All groups share one centre, and each spreads out both ways along 12 directions, with some noise.
In the rows, 128 means zero.
Known rows, each followed by its group:
[117 130 146 114 164  80 130 122 143 157  94 110 115 139 135 162 139 149
 138 183 116 146] | H
[162 168 119 151  85  93 102  64 144 146  84 157 173 147  77 141 121 104
 165 117 100 125] | W
[152 153 103 161 133  74 147  39 136 140  29 145 101 155  92 150 132 196
 113 192 201 109] | H
[179  96 172 114 171 180 100 127 131 150  77 177 142 143 170 143 123  79
  87  78 152 148] | G
[165 109 125 157 142 166 121 106 100 118 130 129 102  90 123  98 150 138
 117  64 190  97] | W
[127 110 114 139 130 114 155  86  96  97 117 155  79 150 114 104 145 166
 131 134 135 137] | W
[ 91  91 124 154 101 117 130 147  77  99 175 123 118 138 152 115 130 106
 115 134 110 133] | W
[124  81  68 180 124  84 157  84  73  50 135 156 100 117 137  94 136 223
  96 142 133 118] | J
[140 115 123  95 129 151 153 138 126  76 112 156 107 199 144 124 117 156
 138 100  97 156] | H
[156 113 108 126 167 177 147 125 155 142 103 127  61 135  95  77 150 146
 111 106 148 134] | J
[113 167 115  98 170 151 179 100 153 163  88 155 101 126 120 147 171 119
 140 198 133 166] | H
[101 177  98 146  55 121 148  89 102 113 147 134 142 127 142 161 164 159
 147 135 159  71] | G
[171 137 116 175 108 141 112  58 100 151  98 157  97 127 134 135 178 157
 120  94 180  81] | W
[129 109 125 100 150 139 117 115 127 135 129 196 156 121 159 121  95 103
  92 157 121 105] | G
[144 140 118  90 163 146 135 124 151 156  75 153 105 165 167 168 145 146
 120 161 121 124] | G
[129  73 141 126 151 132 109 156  95  89 143 120 134 142 149 109 105  96
 133  95 107 134] | H
[133  57 138 189 151 141 103 108  85 140 152 131  86 123 166  93 162 131
  90 113 149 106] | W
[194 117 103  98 178 177  89 185 139 103  97 105 129 159 164 148  90 140
 146  80 109 111] | J
[ 99 146  97 105 133 156 140 152 126 122 110  89 114 125 153 162 146 101
 134 141 180  62] | W
[107 101 140 166 116 118 151 140 142 112 109  84 115 180 106 108 142 112
 131 115 116 176] | G
[128 119 161 116 141 115 131 143 150 112 132 123 179 108 108 117  93 114
 129 113 123 165] | G
[123 128 120  97 176  94 174  80 145 125  61 153  79 151  91 122 125 175
 128 195 150 152] | W
[136 151 147 129  83 117 120  99 100 128 122 141 123 112 123 153 142 139
 124  84 183  96] | J
[130 133 141 145 136 116 111  84 123 157 188 164 153 111 180 132 165 200
 162 155  72 111] | W
[108 150 139 139 123 123 165 107 118 117 100 110 117 144 122 156 168 129
 160 136 153 158] | H
[143 109  98 113 157 142 149 109 113  79 117 138  94 151  90  82 116 143
 164 113 118 129] | G
[132 113 157 100 171  94 140 116 154 147  78 156 108 170 115 132 105 146
 111 180 107 182] | J
[104 125 149  91 189 117 175 124 138 126 113  94  73 117 123 133 170 183
 159 150 154 143] | H
[118 188  77 160 102 180 184  72 167 151 133 148 130 132 117 113 215 146
 165 148 104 136] | J
[127 138 134 133 136 114  91 122 109 146 119  80 146 116 162 178 166 106
 178 112 138  72] | G
[123  87 121 124 144 109  94 112 109 113 165 159 159 173 181 117 116 139
 170 150  32 100] | W
[135 113 117 156 165 137 110 134 141 125 144  84 167 107 131 109 135 114
 175 121 101 118] | J
[122 145 101 105 128 162 127 127 133 128 140 131 133 138 136 127 138 105
 164 128 110  87] | J
[139 105 181 106 178  98 144 154 134  70 106  79 145 120  97 125  96 151
 169  81 144 190] | W
[113  70 134 148 176 137 142 119 117 115 113 126 109 145 108  76 128  66
 122 141 128 161] | H
[116 102 121 145 126 123 124 145 101 126 129 147 112 176 174 146 132 117
 107 164  86 157] | H
[121  94 157 132 148 135 129 162 101 125 138 128 104 126 185 148 131 146
  79 137 155 152] | W
[133 153 144 146 125 125 139  96 140 157 123 134 132 118 128 140 162 155
 137 138 137 145] | G
[154 152  83  88 159 138 154  81 156 111 102 195 142 113 100 106 103 166
 132 160 114 118] | J
[109  85 106  96 164 161 147  74  93  81 125 191 129 156 109  65 114  47
 167 137 109 100] | G
[111 162 117 112 110 158 154 117 158 143  99 134 143 167 141 154 164  92
 147 137 118 123] | G
[137 152  76 114 121 149 128  91 159 130 126 167 171 126  88  89 114  85
 158 138  81  96] | J
[ 96 157 122 142 102 163 154 149  88 104 192 104 138  88 154 147 177 107
 171 108 128 142] | H
[145 114 124 139  95 132 143 121  91  85 161 198 112 170 145 110 108 180
 107 131  82 187] | G
[105  91 170 146 117 103 125 118 107 118 156 149 148 160 158 121 130 123
 127 132  92 159] | H
[155 102 139  87 171 124 106 147 150 139  78 122  86 163 100 115  85 112
 117 124 132 125] | J
[166 172 106 175 100 164 130 119 151 115  91  78 166 151 134 163 182 129
 186  59 121 139] | J
[117 136 152  89 177 166 148  95 131 170 137 199 127 118 184 146 171 123
 126 174 111 141] | G
[164 103 121 172 147 123 123  96 133 153  88 156  90 153 131 115 131 174
  71 156 148 146] | H
[135 126  95 134 136 146 143 117  95  76 112 122 131 117 103 116 116  92
 149 111 164 116] | H
[ 76 138 127 153 104 111 170 109 106 104 171  96 126 125 134 131 185 153
 179 146 116 140] | J
[112 105 130 174 136 147 139  97 126 152 146 115 105 127 125  90 184 113
 140 130 128 127] | W
[126 130 164 118 139  97 114  98 126 153  87 154 161 148 160 177 130 103
 127 157 134 130] | G
[127 130 143 110 160 119 134 106 124 125 105 117 129 119 122 138 133 131
 156 132 165 106] | J
[140 141  91 148 116 156 119 149 158 149 140 111 129 104  89  92 120  92
 116 118 116 128] | W
[125 167 104 147  99 155 159 124 101  97 184 100 113  76 128 126 173 192
 164  94 161 112] | H

New rows, each followed by its group:
[125 129 113 133 124 129 139 128 158 124 122 125 143 155  99 101 117 110
 143 136  87 149] | G
[129 115 143  70 204  98 134 108 112 104  83 122 119 122 132 156 120 142
 176 146 150 109] | G
[ 95 136 163  53 161  81 159 118 104  98 105 156 135 141 162 191 117 151
 156 174 129 153] | H
[123 110 137 117 166 148 111 147 156 163 120  93 118 155 116 108 129  70
 158 139 105 118] | J
[141  64 166 156 149 111 110 131 144 114 157 110 131 142 111  61 112 155
 131  83  94 150] | H
[173 102 167  80 205  84 141 144 133  89   6 109  67 212 168 200 111 240
 121 128 164 177] | W
[135 157  72 165  76 135 145  83 142 135  92 165 126 184 133 140 168 137
 123 143  86 128] | J
[132 112 185 122 186 123 117 135 140 164 146 129 159  56 157 136 117 148
  95 149 166 146] | W
[119 113  97 139 119 144 138 105 124 120 144 161 126 153 119  88 127 108
 132 151  89 119] | G
[145  80 156 152 151 107 120  70 127 128 110 175 137 141 116  83 105 145
  98 135 142 132] | H
[119 101 140 159 163 129  77 119 162 218 168  90 122  83 148  99 176 123
 131 140 105  63] | H
[160 145 117 128 133 131 144  96 126 100 108 130 118 123  84 108 127 163
 161  94 148 133] | G
[143 125 167  90 156 126 138 124 127 116  98 181 141 163 173 166 113 159
 119 143 115 176] | W
[132 132 120 100 187 163 156 105 142 131 140 131 108  95 108  94 155 140
 171 131 128 126] | G
[130 160  90 110 146 171 163 143 140 114 110 101 100 130 109 132 159 115
 168 123 130 139] | H
[122 128 113  61 148 134 123 142 102  97 129 173 139 164 189 171 107 130
 150 152  80 108] | G
[100 123 154 136 134 138 169 119 115 129 134 142  98 152 159 137 174 153
 123 150 131 174] | W
[129 119 115 139 135 129 101 108 107 143 151 149 145 106 159 129 129 126
 125 149 125  80] | J
[116  94 167 141 185  98 130 152 135 115 131  56 136  90  85 101 123 100
 164 112 128 180] | H
[111  93 150  91 209 147 178 105 137  97 119 137 103 135 116  83 144 147
 162 142 138 153] | W
[136 148 110 148  97 137 123  93 128 164 128 176 124 163 165 152 162 144
 121 157  91 122] | W
[147 103 136 146 141 163 130 117 120 114 135 138 129 109 100  78 130  92
 122  78 147 144] | W
[ 89  66 156 160 152 115 143  53  82 106 131 135 125 157 129  85 181  87
 182 129 127 108] | W
[119 109 105 137 169 141 151 120 131 108 135 105 112 122 123  98 150 149
 157 142 125 121] | J
[108 100 126 107 167 197 160 173 136 136 203 167  98  84 190  90 145 175
  61 150 122 142] | G
[118 138 119 171 112 114 117 130 150 169 131  86 125 132 122 131 156 120
 132 148 110 128] | W
[108 105 106 115 167 137 120 158 128 122 166  81 115 104 127  99 136 108
 161 133  98 100] | H
[146 146 133 171 111 135 114  99 115 150 135 107 126 116 133 141 179 144
 160 100 142 116] | G
[110  85 138  60 230  86 131 152 137 134  99 121  89 129 143 134 102 144
 129 197 102 138] | H
[147 107 124  87 182 130 121 133 141  94 106 122 136 172 148 129 113 158
 181 120  86 114] | W
[135 137 127 155 102 184 149  61  83 131 149 197 109 137 150 117 188 124
 138 107 149 119] | G
[132 106 135 154 121 131 125 100 104 131 147 173 129 113 148 113 127 144
  86 138 147 120] | G
[142 109 127 112 171 163 144 120 144 126 101 107  79 141 120 102 162 150
 143  90 156 102] | H
[128 134 128 173  98 104 137  64 140 134  86 115 136 189  75 110 169  89
 191 111  91 155] | W
[161 127 115 134 145 156 126 102 131 143 137 172 115 119 127  99 134 153
 119 129 114 132] | G
[ 83 113 113 139  94 119 123 189  85  95 176  71 108 177 215 180 159 160
 153 136  91 105] | W
[130 133 170  99 148 137 143 100 146 143 142 166 133 120 144 123 149 169
 138 119 128 139] | H
[130  69 159 172 165 120 126  61 131 152  88 145 119 182 114  85 166  81
 143 132 105 155] | W
[133 103 145 111 177 138 126 117 131 118 145 140 149 114 138 103 121 135
 153 125 113 124] | W
[119  65 137 102 208  91 127  95  74  78 109 123 104 126 114 102 114 115
 179 139 145 100] | G
[130 137 172 140 161 123 152  84 167 168 104 137 132 142 120 125 172 151
 150 151 113 188] | W
[169  98 122 133 136 139  82 104 113 114  71 130 145 156 130 126 107  76
 131  66 163  57] | H
[142 123 112 148 139 156 150  98 125 131 157 169 105 104 129  88 144 186
 104 142 139 132] | H
[ 96 112 101  92 175 142 151  90 114  97 127 167 151 137 144 113 124  95
 168 181 112  90] | J
[141 105 122 113 144 146 161 107  78  72 141 172  73 134 144 110 139 200
 122 109 149 134] | W
[134 121 102 106 182 148 164  94 135 128 144 174  79 119 109  77 137 185
 140 175 104 142] | G
[158 154 129 123 150 152 141 161 163 131 115  80 110 105 114 135 141 177
 137  92 152 151] | W
[137 130 120 138 121 132 143 126 139 117  70 101 103 185 120 143 148 129
 134 110 145 140] | G
[154 142 114 104 139 177 111 155 153 156 150 126 109 123 164 133 156 160
 135  95  98 100] | H
[122  84 143 148 156 122 124 117  97  99 171 131 139  76 125  84 120 135
 126 114 141 124] | J
[165 118 136 126 145 118 123 141 114  67 166  99 131 115 124 110 122 221
 191  58  93 147] | W
[106  79 125 134 135  90 119 152  57  72 116  92  93 129 151 147 104 125
 100 125 191  85] | W
[113 116 150 131 163 146 148 143 133 143 171 126 122  65 127  99 136 140
  99 143 153 156] | W
[134 131 131  78 191 162 171 136 168 138 100 139  82 139 118 115 147 157
 138 145 114 179] | H
[108 132  73 127 136 104 118 121 140 151 102 105  94 189 140 149 151 129
 168 194  66  84] | G
[120 115 203  81 133  72 125 137  89 116 140 128  95  99 117 145  92 170
 114 113 186 141] | J
[153 150 127 106 152 137 113 184 178 137  79  56 131 134 138 174 131 147
 139  87 139 123] | G
